The rows of a group lie close to one hidden flat surface of 10 dimensions, which may be shifted away from zero. Surfaces can cross.
(in the rows, 128 means zero)
Known rows, each followed by its group:
[122 122 117 136 152 150 152 143 104  96 176 122 149 146 136 130 119] => Fude
[143 107 136  89  78 134 147 193 100 145 121  59 129 176 159 119 126] => ziso
[123 148 167 107 173 169 104  94 146 190 102 170  92  94 148 144 173] => Telo
[122 135 157 104 135 148 119 131 150 145 152 130 142 139 137 159 149] => Pibo
[144 100 149  82 127 119  87 147 113 188 129  84 138 139 106 156 129] => ziso
[105 159 152 177 139 148 179  84  73 156 129 114  88 135 198 100 131] => Rezep
[139 110 158 139 113  80 178 157 106 110 164 135 104 121 101 123 127] => sof
[171  66 152 174 113 119 148 106  87 157  96 155 131 127 151 120 169] => Rezep
[ 98 138  71 122 135 114  60 124 144 141  76 135 155 130 106 106  91] => sof
[168 102 106 118  98 172 134  96 127 137 114  71 167 167 192 123 131] => Rezep
[143  87 126 119 158 163  90 125  68 168 132  70 133 142 131 138 135] => ziso
[168  91 141 133 174 137 113  97  96 152 158 142 149 100 101 172 146] => Telo
[142 118 121 125  50 135  96 143 179 164 128 116 159 165 115 174 123] => Pibo
[133 178  98 117  82 101 161 102 183  95 124 106 108 114 135 105  84] => Rezep
[ 78 131 119 146 116 113  89 137 126 184 148 148 192 174 126 146  95] => Fude
[168 119  97 120  78  69 117 107 122 130 107  48 114 113  88 125  78] => Pibo
[129 114 113 101 133 196 140 193 157  57 139 137 107 142 129 111 162] => ziso
[122 149 132 126 113 147 159 167 160  57 158 136 142 144 135 149 142] => Bilam
[176 114 102  59  94 119 145 152 198  85 119 118 120 108 104 106 122] => Bilam
[118  57 119 141 146 197 132 146 124 160 188 164 104 156 128  83 145] => ziso
[164 124 104 115 156 155 149  88 113 105 118  98 130 111 159 109 126] => Telo
[132 185 119 152  89 145 178 180 128 134 100 187 110 117 152 164 120] => Telo
[118 109 100 127 122 101 179 141 147  99 165 160 101 122 108  54  92] => sof
[ 62 108 165 140 135  95  67  95 145 122 136  98 157 176 127 100 151] => Rezep
[142 117 115 113  82 126 133 115 191 108 124 119 104 128 119  99 127] => Telo
[109 105 113 182 105 169 113 114  87 132 167  61 147 187 149 135 117] => donul
[133  48 146 105 150  71  98 137  90 202 149 131 107 116  58  89 118] => zezol
[142 181 136 144  62  95 190 117 169 135 107 162  95 106 145 133 112] => donul
[ 86 173 149  79 175  93 115 116 143 164 133 136  85  91 107 102 108] => Fude
[101 108 171 117 207  86  85 127  56 133 110  95 110 108  99 108 151] => donul
[136 122  79 121 118 163 147 160 110 137  91 137 126 137 161  91 109] => Telo
[130 104 104 117 159 165 123 128 113 101 100 111 107 128 147  73 143] => Rezep
[135 113 151 120 133 199 135 146 131 119 116 133 122 150 179 133 187] => Bilam
[144 135 106  78 127 148 116 165 130 206  96 156 101 104 119 129 110] => Telo
[126 142 147 118 166  60 130 111  61 136  98  97 160 115 141 127 113] => donul
[148  91 127 119 125  83 135 163  99 185 152 163 126 108  70 139  99] => zezol
[109 104 168 177 124  93 148  99 137  94 136 164 145 145 144 100 166] => donul
[165 131 149 132 137 130 139 105  66 170  64  96  78  94 158 128 147] => Pibo
[110 100  92 114 125 137  75 180 122 170 134 133 125 140  76 124  99] => ziso
[ 60 152  99  91 109 123  88 135 189 137 131 115 173 184 146  84  91] => Fude
[ 92 166 162 125 145  39 121 127 163  85 145 164 143 102  77 148 121] => sof
[129 161 157  81 112 132 154 152 182 130 155 145 121 126 133 152 135] => Fude
[145  99 131  78 126  87 124 105 124 171 128  86 137 131 126  92 105] => Telo
[173 109  80 111 144  88 140 164  62  89  76  94 132  97 107 103  95] => Pibo
[140 118 132  54 173 100 135 100 132 149 153 103 161 122 138  97 105] => zezol
[ 80 131 163 104 178 147  81 102 121 149 114 101 130 150 164 102 162] => zezol
[124  96 138 214 138 158 137 133  64 121 111 170 127 140 151 136 168] => Rezep
[ 88 190 134  99 135 117 100 126 152 114 104  91  86 112 119 122 116] => Rezep
[170 110 100 144 127 138 102  79 110  98  63  78 144 118 150 121 143] => Pibo
[ 90 135  85  87  99 146  87 150 207 159  91 174 164 166 147  86 113] => Fude
[ 81 142  76 158 137 114 131 116  88 110 125  98 146 156 150  68  70] => Rezep
[108 120 130 133 100  91 139 175 135  69 128 108 100 140 101  93 127] => sof
[114 116 129 104 142 183  96 186 116 204 108 182 149 152 146 150 147] => zezol
[136 121  99 152 133  78 162 122 113  71 145 132 108  97  88  91  91] => Pibo
[ 92 107 142 121 100 158  95 167 161 182 153 149 114 166 110 131 140] => Bilam
[114 109 135 101 132 162 100 179 178  57 147 139 170 163 119 143 174] => Bilam
[158 126 142 100 163 129  86  79 180  72 111 112 138  87 102 154 169] => ziso
[119 118 117 146 114 102  88  43 153 180 143  97 119 126 105 110  96] => zezol
[120  68 176 121 173 134  84 125 115 170 111 153  59 101  92  93 191] => Pibo
[102 138 116 133 145 155 136 148  92 107 108  98  87 135 151  83 126] => Telo
[107 165 146 139 186 152  97  80 156  67  94 157 154 105 156 148 181] => sof
[138 119 127  89 151  65  83 123 109 123  97  77 125  99  79 126 114] => Bilam
[153 145 114 123 145 149 137 187 103 109 136 147 115  92  88 188 121] => Telo
[101 103 136 167 132 148 134 149  73 173 139 139  93 148 133 105 131] => ziso
[101 159  81 130  97 119 113 183 123 116 144 112 172 162 106 158  70] => Bilam
[117 145 153 124 115  92 183 123 168 118 126 186  80 107 136  77 135] => ziso
[139 146 136 112 154 139 116 168  89 145  96 135  98  94 110 161 136] => Bilam
[ 92 143 138 134 146 142  73  92 198 100 149 147 129 122  94 145 151] => zezol
[ 92 153 124 145 102 103 110 109 118 141 105  79 119 151 142 107 102] => donul
[135 124 148 149 133 161 157 166 117 122 161 186 157 141 138 177 157] => Fude
[120 132 164  94 126 124 122 154 124 177 168 123 169 156 129 174 129] => Bilam
[148 152 189  63 119  82 183 117 178  92 166 100 120 114 136 133 144] => donul
[148 114  88  98 160 182 105  27 167 169 148  98 132 119 156  92 110] => zezol
[124 103 132 134 166 151 110  95 150  97 113 150 104 109 127  92 169] => sof
[164 133 104 103 126 128 139 108 158  53 107 103 198 133 161 137 134] => sof
[128 124 158  82 142 108 149 159 126 111 149 110 134 134 129 121 136] => sof
[132 134 101 147 148 183 101 103 109 171 108 126  88 107 130 132 124] => Telo
[148 102 169 200  91 123 158  92 125 122 145 141  92 122 125 143 170] => zezol
[112 108 160 104 148 113 101 168 119 163 133 158 135 129  99 143 145] => zezol
[143 139 122 158 119 181 150 133 107  80  88 105  97 131 175 125 160] => ziso
[150 133 102 162 109 143 141 148 111 144 142 163 147 122 112 179 107] => Rezep
[148 112 124  95 171 154 137 113 111 112 114 103 109 112 151  90 144] => ziso
[ 95 156 178  85  75  63 138 154 170 154 150 100 101 147 109 119 111] => sof
[121 151  90 110 141 161 142 174 111 131 158 138 174 150 141 150  89] => Pibo
[ 98 146 186 111 112 104 127 144 166 178 208 149 115 137  86 174 123] => Fude
[138 121 100 176 108 114 145 143 129  67 100 164 123 114 113 116 131] => Rezep
[170 149 147  67 146  76 201 128  96 137 137  96 118  93 147 114  99] => donul
[145 114 100  54 135 213  89 185 134 135  82  88 167 168 177 136 155] => Bilam
[123 152 136  84 131 145  88 128 167 181 125 145 169 136 131 178 128] => zezol
[ 89 132 150  89 162 160 104 184 122 116 155 113 123 153 125 129 147] => Bilam
[128 154  89 106 149  82 135  57 138 131 176  79 150 109 108 108  50] => Pibo
[132  92  99  78 141 167 113 130 196 122 141 146  76 109  99  63 131] => Rezep
[156  76 134 175 111 139  93  58 153 115  88 131 121 120 128 118 179] => Fude
[127 155 184  69 159  64 109  97 113 157 155  55 147 116 112 164 117] => Fude
[109 148 126 154  74  94  86 112 135 131  86  74 117 145 120 135 117] => Bilam
[145 125 111 150 114 161  87 138 120  89 122  67  86 115  83 168 139] => donul
[114 137 140 123 157 152 143 145 117 105  94 165 145 138 185 110 166] => Telo
[110 185 135 126  97  87 159 153 132  79 120 102 137 138 142 139 108] => sof
[128  52 104 151 111 117 134 116 124 165 128 152 118 148 124  45 117] => donul
[137 100 122 118 152 121 112 107 141 109 172 115 149 124  96 128 121] => ziso
[157 111  53 109  97 125 125 134 122 161 115 116 197 153 140 122  63] => Fude
[147 122 140 161 173 157 129 109  78 155 122 168 145 110 146 165 154] => sof
[145 109 122 113 145 119 120 166  68 166  98 117  93 107 106 120 119] => Pibo
[135 148 109 170  72  74 102  99 124 127  93  86 158 135 113 162  95] => donul
[123 108 133 118 107 148 158 150 152 166 150 164  76 130 125  89 128] => Pibo
[121 114 110 135 120  79 105 107 135 121  61 142 163 133 138  88 125] => donul
[111 114 176 100 129 136 134 152 184 121 214 145 103 135  86 142 153] => Fude
[113 134 147 115 157 123 139 159 102  67 112 107 127 135 149 107 156] => zezol

New rows. What belongs after each?
[180  98 125  68  93 108 124 117 176 161 158  90 128 120  91 137 107] => Fude
[109 150 139 176 149 139  94 128 117  73  63 158 137 116 139 156 179] => donul
[170 131 155 151  94 119 138 127 105 120  74 111 117 115 145 166 163] => Pibo
[ 92 156 124 115 170 126  91 110 139 172  62 186 105  96 135  92 134] => Fude
[169  95  71 131 141 167 147 107 144  94 152 137 112 100 108  99 111] => zezol
[128 135 102  54 110 119 125 194 162 148 149 123  99 121  79 113  83] => Bilam
[179 107 145 105  92  50 143  64 158 139  96  95  96  87 108  94 123] => Pibo
[ 89 139 117 187  70 147 123 155 148 140 144 158 112 161 115 142 119] => Bilam
[128 114 153  73 149 154 165 126 154 142 166 133 114 140 161  82 143] => sof
[ 94 143 137  79 165 102 103 155 147 157 133 177 167 127 110 131 117] => Fude
[133 124 110 206  37 154 120 132 113 212  89 145 101 157 146 150 117] => ziso
[105 167 156  40 121 113  89 121 186 164  99  83 140 143 151 122 131] => Fude
[150 110  92 148  93  96 145  99 138 114 121 114 103 114 106  88  94] => Pibo
[166 138 125  51 147 130 151 181 119 135 124 137 175 119 139 161 121] => zezol
[101 168 149 117 156 155 123 173 117 127  87 178 130 123 157 149 161] => Telo
[149 160 108 112 138 142 151  91 162  40 129  86 139 112 149 129 128] => zezol
[118  79 127 166 155 150  66 120  98 178  97 171 126 123 104 131 157] => Pibo
[197 104 123 110 125 144 137 138 142 115  96 164 147  97 124 165 160] => Bilam
[133 143  93 102 124 138 113 137 145  94 108  97 139 130 126 124 109] => Rezep
[125 182 154 107 161 124  89  68 155 121  88 112 178 117 165 178 154] => Telo
[118 108 119 161 120 110  74  62 159 140 143 106  96 113  72 120 119] => zezol
[151 162 139  56 112 164 139 168 185 163  70 189 127 114 168 146 159] => Fude
[115 106 173 134 137 113 119 123 174 114 163 185 128 123  96 136 171] => Pibo
[149 105 139 127 103  54 182 103 143 144 114 176 141 116 140  78 115] => donul
[106  84 156 169 111  35  98 110 122 133 117 149 166 144  91 116 133] => Rezep
[151  98 119 181  59 133 139  97 185 110 151 154 144 148 120 142 139] => Fude
[105 121  90 165 109 132 137 116 135 141 181 131 113 143 107 105  77] => Fude
[ 98 124 152 109 106 129 120 151 133 194 138 125  94 151 130 109 126] => sof
[162 144  94 129  83 121 117  85 126 179  93  85 164 135 153 157  89] => Pibo
[115 151 121 130 138 126 161 151  78 157 119 142 146 141 169 120 103] => zezol
[113 150 120 128 100 102  88 128 135 161 112 102 135 135 105 152 101] => Telo
[124 156 172 126  78 102 135 139 173 142 133 137  87 117 103 162 143] => Bilam
[139 153 171  76 120 104 116  99 196 102 130 111 197 141 153 172 158] => sof
[159 116 152 132 135 136 151 116 128 133 161 139  85  94 105 148 145] => Fude
[105 153 128 187  92 142 137 153 122 116 142 153 143 155 134 174 127] => Bilam
[136 128  95 184 114  67 149  91  94 156 130 148 108  91  88 110  69] => Pibo
[175  89 124 126 161 173 154 156  92 156 124 192 125 102 136 144 155] => donul
[195 101  75 144  93 151 165 102 152 157 161 165 129 105 109 143  92] => zezol
[109 122 163 149  95 173 149 179 145 134  97 183  57 138 152 105 185] => ziso
[144 171 128  79 129  71 125 136 122 161  64 118  74  69 101 121 101] => donul
[139  54  94 165 117 160  68 110 121 160 113 116  73 123  78  94 136] => zezol
[127 172 183 115  88 145 144 151 178  94 119 119 107 134 153 176 180] => Bilam
[197 146  99  75 143 168 114  96 190 104 104 139 156  81 128 179 142] => Telo
[108  95 128 143 166 106  90 116  83 125  89 124 161 143 138  93 142] => donul
[179  55  99 148  65 157  97 145 154 107  91 108 100 136  94 122 159] => zezol
[125 117 131 159 123  84  94 112  97 129 130  85  94 105  66 143 109] => Pibo
[113 136 102 123 165 153  83 120 100 143  68 129 203 156 181 130 131] => Telo
[140 107 136  92 124  54 140  76 131 210 165 118 160 128 115 101  73] => zezol
[187  86 116 111 118 105 103  97 130 141  82 109 160 112 119 135 134] => Bilam
[149 145 132 137 124 145 155 128  96 101 104  89 101 115 153 135 139] => Pibo
[158 148 140 139 108  99 220 161 107  56 149 133 138 121 147 139 125] => Telo
[129  79 134 106 151 139  85 113 147  85 125  95 186 163 140 114 170] => Fude
[ 96 103 128 112 150 177  89 124 184  86 146 125 112 146 121  91 166] => Rezep
[159  85  86  99 125 147 121 189  81 150  70 116 111 124 126  95 120] => Pibo
[ 99 189 156 128 138  95 107  98 130  97  94  96 189 144 169 164 140] => Telo
[140 129 157  87 120  77 163 145 135 105 127 122 163 136 144 124 133] => Telo
[160 150  94 117  91 154 150 133 177  91 115 128  98 104 123 134 120] => Telo
[142 102 115 117 148 108  79 113 126  80 111  80 155 121  96 135 137] => Pibo
[ 65 141 138 162 117  82 108  85 165 127 150 142 143 155 120  97 111] => zezol
[128 147 122 178 127 127 128 130  89 139  80 161 109 105 131 148 134] => donul
[101 148 141  93 154 178 127 169 101 124 121  88  84 141 160 108 145] => Bilam
[152 122 144 106 130 172 154 156 137 110 146 144 167 146 164 162 164] => Bilam
[ 75 105 151 121 120 127  71 160 146 175 158 132 114 161  87 124 135] => Bilam
[ 87 171 165  94 195 122 116  88 107 171 138 112 146 129 167 127 127] => zezol
[149  97 111 121 180 169 132 172 122  45 132 169 142 109 112 128 167] => Bilam
[ 88  80 145 110 138 162  35 156 133 189 107 121 110 161 105 116 165] => Bilam
[138 103 112  96  91 150  99 158 166 196  96 160 100 131 111 111 127] => ziso
[140 147 162 125 109 109 143 174 149 152 158 193 127 106  82 204 135] => Bilam
[155 114  65 138 124 182  98 164 142  76 115 144 151 122  99 162 128] => Telo
[164 170 143  46  92  90 139 165 170 144 117 106 114 101 101 168 108] => Bilam
[159 106 116  84 137 136 105 138 107 167 101 101 147 128 132 134 124] => Bilam
[114 154 125 170  66  87 148 106 134 106 126  94 140 155 144 128 101] => Telo
[164  98 143 112 167 146 139 131  90 109 113 121 136 115 146 128 163] => Rezep
[153  79 195 132 146  87 132  93 135 164 186 158 102  95  73 151 162] => zezol
[122 165  63 122 103 124 136 129 131 178 106 130  77 103 113  90  49] => Rezep
[127 133  86 156  62  99 123 132 150 130 125 116 140 144 103 129  77] => Bilam
[140 103 168 138 154 108 132 115 105 132 172 123 108 109  90 153 147] => Telo
[110 160  76 165 105 159 139 147  86 105  95  90  95 141 155 103  96] => Bilam
[114 127 130 195 115 114  98  76 158 112 152 155 161 133 103 164 136] => Pibo
[162 148 172 111 103 102 170  73 168 128 142 115 136 116 158 148 145] => sof
[124 156 115 115 187 161 118  96 121  92 136 101 112 101 136 123 128] => zezol
[ 73 186 130 101 106 129 134 145 167 134 155 116 146 168 156 123  96] => Fude
[147 162 167 129  85 126 160 101 149 107 104  82 108 130 175 145 157] => Bilam
[154 106 133 113 133 100 189 126 123 166 110 205 139 112 160  82 127] => donul
[165 121 123  98 123 123 144 137 119 151  93 140 153 121 153 131 128] => Pibo
[158 138  86  85 123  97  91  96 166 143 139  96 147  98  73 155  74] => zezol
[ 74 172 180 120  96 105  98 113 184 137 125 109 132 163 145 142 147] => donul
[116 129 146 156 105 107 159 185 108 113 125 173 136 145 128 138 138] => zezol
[130 125 144 141 129 157  98 106 137 188  74 164  85 107 138 128 165] => Fude
[ 53 148 108 138 157 117  87 137 129 130 129 150 139 146 119  92 101] => zezol
[116 126  93 136 131 119 136 118  97 179 110 131  89 117 129  71  84] => Rezep
[106 174 162 134  87 125 130  80 163 191 141 106  96 137 152 145 120] => Rezep
[102 122 137 137 203 120 110 128  74 102 138 134 181 134 135 132 137] => Fude
[154  97 149 147  96 165 132 112 132 204 113 157 104 134 151 138 162] => Bilam
[141  90  99 101 119  98 114 166 127 101 129  96 106 120  69  94 104] => Pibo
[ 91 162 160  86 142 114 107 116 149 109 110  65  69 119 130  92 141] => Telo
[179 105 106 108  97 170 116 147 131 179  90 140 171 140 154 165 136] => Bilam
[154 155 108 163  61 123 153 106 138 152  95 126 112 124 149 141 104] => Rezep
[ 83 170  90 163 133 142 118 164  35 171  84 100 119 149 164 116  79] => Telo
[188 101 118 146  87 111 139  97 128 112 104 100 147 123 131 146 135] => sof
[153  88 133 119  84  97  95  96 182 151 112 127 140 132 101 122 138] => Pibo
[149 117 143 162 121 130 165  92 128 104 165 115  83 109 115 126 139] => Telo
[170 129 109 127 154 133 133  79 110  88 135  81 161 108 138 151 121] => Telo
[ 84 118 101 158 151 132 106 135  85 175 121 150  98 131 114  86 100] => Rezep
[133 145 160 108  73  55 151 102 166 165 117 126 164 144 149 133 114] => Telo
[138 123 103  99 127 109  68 134 101 140 126  32 134 129  80 153  91] => Pibo
[143 118 114 184  97 110 156 105 117  81 121 119 123 128 131 118 126] => donul
[139 153 139 144 123 156 175 136 115  92 141 111  66 107 136 132 139] => donul
[135 135 107 137  74 141 132 168 176 117 125 163 118 131 102 151 123] => Bilam
[150 172 129 110 162 128 114  70 125 105 106  87 174 108 160 170 129] => Telo
[ 60 134 132 115 123 121  82 191 116 162  78 138 133 173 140  94 129] => Telo
[155 171 132 126 134  99 184 147  74 142 116 140 148 105 149 167  99] => Pibo
[122 135 111 161 108 179 160 135 111 120 122 120  94 146 173 104 130] => Bilam
[118 138 130 144  96 135 153 155 109 140  73 133  77 135 162  89 137] => ziso
[152 129 120  96 132 172 136 138  85 170  91  75  76 120 165 106 129] => Pibo
[106 140 184 104 185  93 129 147  66 129 144  94 113 114 121 138 141] => Telo
[132 159 127 153  93  86 167  95 116 160 149 122 149 135 144 146  83] => Rezep
[162  64 103 165  71 133 106 150 135 109 104 120  96 133  84 118 146] => zezol
[133 129 129 115 100 131 152 151 180  80 105 168 155 146 156 114 155] => Telo
[ 95 105 106 165 167 171 112 141  87 103 128 135 131 151 143  96 140] => Rezep
[147 131 147 148  72 156  98 131 171 123  71 136 137 143 146 181 181] => Bilam
[149 135  77 130  99 141 134 155 119 147  88 128  78 102 113 108  94] => Bilam
[130 143 103 176  92 126 136 140 132  77 127 133 170 147 132 163 119] => Bilam
[162  88  91  80 158 173 117 157  97 150 119 112 151 134 140 115 123] => Fude
[146 124  97  89 161 180 119 155 130 106 145 119 139 123 119 143 123] => Rezep
[156 121 103 128 160 136 196 131 113  86 185 155 144 110 130 117 104] => Rezep
[160 126 127 134  99 106 154 114 188 104 130 187 146 107 114 147 137] => Fude
[136 110 182 116 155  57 152 109 109 129 168 120 120 106  97 121 135] => zezol
[131 166  99 144  87 154 187 157 116 134 143 130  99 133 156 125  91] => Bilam
[ 65 140 134 175  88 112  76 100 149 129 105  90 134 178 138 112 128] => donul
[121  89 105  73 177 158 123 160 120 179 149 160  97 117 109  71 113] => ziso
[109 181 117 129 134 176 148 122 126 189 187 134 104 125 138 161  86] => Rezep
[146 120 135 161 164 123 137  94  80  59  95  97 122 105 147 116 158] => Bilam
[111 142 142  79 158 121  98 169 133 105  90 131 173 139 141 139 150] => Telo
[108 107 161 150 131 120  93 119  99 185 136 126 132 146 119 144 140] => Bilam
[139 104  85  80 144 156 127 181 124 117 159 124 195 162 131 132 104] => Bilam
[111 126 131  91 149 105 128 144 172 105 172 161 155 127  98 117 117] => Fude
[137 143 131 173 157 146 163 107  95  77 113 145 119 106 161 129 153] => Pibo
[111 136 186 104 148  88 130 208 102 115 152 152 121 117  76 175 151] => Telo
[122 122  86 114 165 163  73 185  81 147  99 126 147 128 104 149 115] => Telo
[132 168 159 141 138 145 151 109 125 127 104 143  90 101 160 142 158] => Fude
[114 103 125 179  71 172  97 138 160 164 132 159 117 163 121 149 150] => Pibo
